The groups are shells around one centre, one inside the other: the same stretched ball of 4 dimensions in 7 sizes.
Some rows, each with its group after it:
[ 12  32  11  25  15  10 -23  16 -57 -37 -27   3  50 -29] -> K957
[  8 -15   5   0  25   0 -15 -11 -35  -5 -20  -8  19   2] -> K74
[ -6  23   8 -10  23 -20  -4 -13 -13   1 -20 -23  11  10] -> K319
[  6 -23   2   7  20   3 -40 -11 -34  -3 -19  -4  18 -11] -> K514
[  1  32  10   4  20 -11 -10  -2 -29 -14 -25 -15  26  -4] -> K981
[  4 -15   5  -6  26   0  -9 -11 -30  -2 -12 -10  16   5] -> K514
[ -2   5   7 -15  27 -15   5 -15 -17   4 -14 -21   9  17] -> K981
[  9   0   8  12  17  22 -13  15 -51 -28  -1   5  42 -24] -> K492
[ -2  12   6   5  16  -2 -27  -1 -26  -9 -13 -10  23 -14] -> K319
[ -4 -29   1 -15  25  -9 -20 -23 -12  16  -8 -18  -1  12] -> K393
[ -5 -18   3  -7  18   2 -24  -8 -19   4   2 -11  12  -6] -> K74
[  2   3   9  -3  21  10   6   7 -36 -16   4  -6  30  -6] -> K514
[  7  20   8  24  10  17 -35  19 -51 -33 -12   5  47 -38] -> K393
[  3 -23   2   9  15  15 -40   1 -37  -9  -3   1  25 -23] -> K957
[-11  38  10 -19  25 -27  16 -12  -5   3 -14 -30   8  19] -> K957
[  5   3   9   3  19  15  -1  11 -42 -21   2  -2  35 -13] -> K492
[ -7  12   7  -3  15   6  -8   8 -24 -11   9 -10  26 -14] -> K74
[ -1   8   6  -8  25 -21 -15 -20 -16   5 -28 -21   7  12] -> K492
[  6  32  10  16  16   4 -17  11 -45 -28 -21  -3  41 -22] -> K319
[ -9  10   5 -10  19 -13 -14 -11 -10   5  -8 -21   9   3] -> K492
[  4   7   8  -4  25  -9  -5 -10 -29  -6 -21 -14  19   6] -> K981
[-10   5   5 -20  25 -25  -7 -23  -1  17 -14 -29  -4  20] -> K514
[ -4 -12   3 -16  27 -21 -16 -28  -8  17 -21 -24  -3  20] -> K514
[ -9  41  12 -11  18  -5  20   9 -19 -14   6 -18  27  -1] -> K957
[ 13  -2   6  25  15  18 -41  10 -56 -28 -20   8  43 -32] -> K393
[  5 -12   6   2  20  14 -12   4 -39 -14   0  -2  29 -12] -> K981
[ -4 -23   3 -20  28 -18 -11 -29  -8  20 -16 -23  -6  23] -> K74
[ -3  27  11 -11  24  -8  20   0 -24 -11  -5 -18  23   8] -> K393
[  3 -20   4  -4  23   1 -18 -12 -28   0 -11  -9  14   1] -> K319
[  1  33  11  16  10  21  -9  28 -47 -37   5   3  51 -35] -> K74
[  8  39  11  25  11  15 -22  23 -55 -40 -16   4  54 -36] -> K393
[ 10  21  10  22  13  23 -19  24 -57 -38  -7   8  53 -36] -> K981
[  4 -31   1  -4  25  -7 -34 -23 -24  10 -23 -12   5   6] -> K957
[ -8   6   7 -19  24 -12   8 -11 -11   5  -2 -22   8  14] -> K319
[ -8 -12   4 -18  23  -9  -6 -15 -10  11   0 -20   3  11] -> K492

New rows. What belongs after each?
[ -9   0   4  -7  16  -1 -18  -3 -16   0   3 -14  15  -8] -> K957
[ 14  21  10  31  12  24 -30  24 -64 -43 -16  11  57 -41] -> K74
[  6  25  10  19  12  19 -17  23 -51 -35  -5   4  49 -34] -> K319
[  8  38  11  21  15   6 -19  15 -50 -34 -24  -1  47 -27] -> K393
[  2 -23   1   3  19  -1 -41 -14 -27   2 -18  -8  13  -8] -> K393
[ -7  20  10 -20  25 -12  23  -6 -14  -1   0 -23  14  16] -> K74
[  0 -17   4 -15  28 -16 -11 -25 -15  13 -20 -20   1  19] -> K393
[  7 -35   1   6  20  11 -39  -9 -38  -4 -12   0  19 -12] -> K957
[  5  23   8  14  16   1 -26   4 -40 -21 -24  -5  34 -19] -> K319
[ -2  50  14  -1  19  -1  21  15 -33 -26  -4 -13  38  -6] -> K957
[ 10 -14   6  12  18  20 -22   8 -50 -21  -6   5  36 -21] -> K514
[  0 -15   6 -15  27  -4   4 -13 -22   3  -4 -15  11  14] -> K957
[ 14   6   7  27  14  17 -41  12 -57 -31 -23   8  46 -34] -> K74
[ -4   7   8 -13  23  -3   9  -3 -21  -4   1 -16  17   6] -> K319
[ 10   5   6  26  12  16 -47  11 -53 -28 -21   7  43 -36] -> K957
[ 11   3   8   8  23   8  -9   3 -46 -21 -17  -2  34  -9] -> K74
[ -2 -27   3 -12  23   1 -13 -13 -20   7   0 -12   8   5] -> K393
[  5  12   7  17  13  12 -32  11 -44 -24 -11   1  39 -29] -> K319
[ -2  33   9   4  17  -8 -13   2 -27 -14 -19 -13  27 -10] -> K319
[ 12  -3   5  28  12  24 -46  15 -58 -31 -15  11  46 -40] -> K957
[ -7  18   9 -20  27 -23  13 -16  -8   7 -13 -27   5  22] -> K514
[  6 -17   5   5  19  13 -21   1 -39 -12  -5  -1  27 -13] -> K319
[  3  24  12   1  21   9  14  13 -41 -25   0  -6  38  -8] -> K74
[  1  30  12  -5  24  -6  16   2 -31 -16 -13 -15  28   5] -> K74
[ -3  -4   3   2  16  -3 -37  -8 -22  -1 -13 -11  16 -12] -> K74
[  7   7   5  16  16   0 -42  -2 -39 -15 -29  -4  29 -20] -> K74
[ -8  -3   5 -14  21  -8  -9 -11 -12   6  -1 -18   8   5] -> K319
[-14  10   6 -29  27 -29   9 -24   6  20  -8 -34  -7  28] -> K957
[ 13   8   9  21  16  22 -20  18 -59 -35 -11   8  49 -30] -> K514
[  2  43  12   5  20 -12  -4   2 -32 -19 -27 -14  31  -5] -> K74
[-10  40  11 -17  24 -26  16 -10  -7   1 -15 -29  10  18] -> K957
[  9   6   8  19  13  23 -25  18 -54 -31  -5   7  46 -33] -> K319
[ -9 -11   3 -14  20  -9 -17 -15  -8  12  -1 -19   3   5] -> K74
[  2   4   8  -3  22   5   3   3 -34 -13  -2  -8  27  -3] -> K319
[  8  -9   5   6  22   1 -26  -8 -37  -9 -22  -6  23  -7] -> K319
[  0 -17   4  -2  18  10 -18  -1 -30  -5   4  -5  21 -10] -> K492
[  7  24  11   9  20   7  -1  10 -45 -27 -14  -4  39 -13] -> K981
[  8  36  11  20  15   6 -21  14 -48 -32 -23  -1  45 -26] -> K514
[  2  15   8  17   9  22 -24  22 -46 -30   5   5  45 -37] -> K957
[  9  14   7  19  16   5 -34   5 -46 -23 -26  -1  37 -23] -> K492
[  9  34  11  23  13  15 -19  22 -55 -39 -16   4  52 -33] -> K492
[ -2 -22   3 -12  25  -9 -18 -20 -16  11 -12 -17   3  11] -> K981
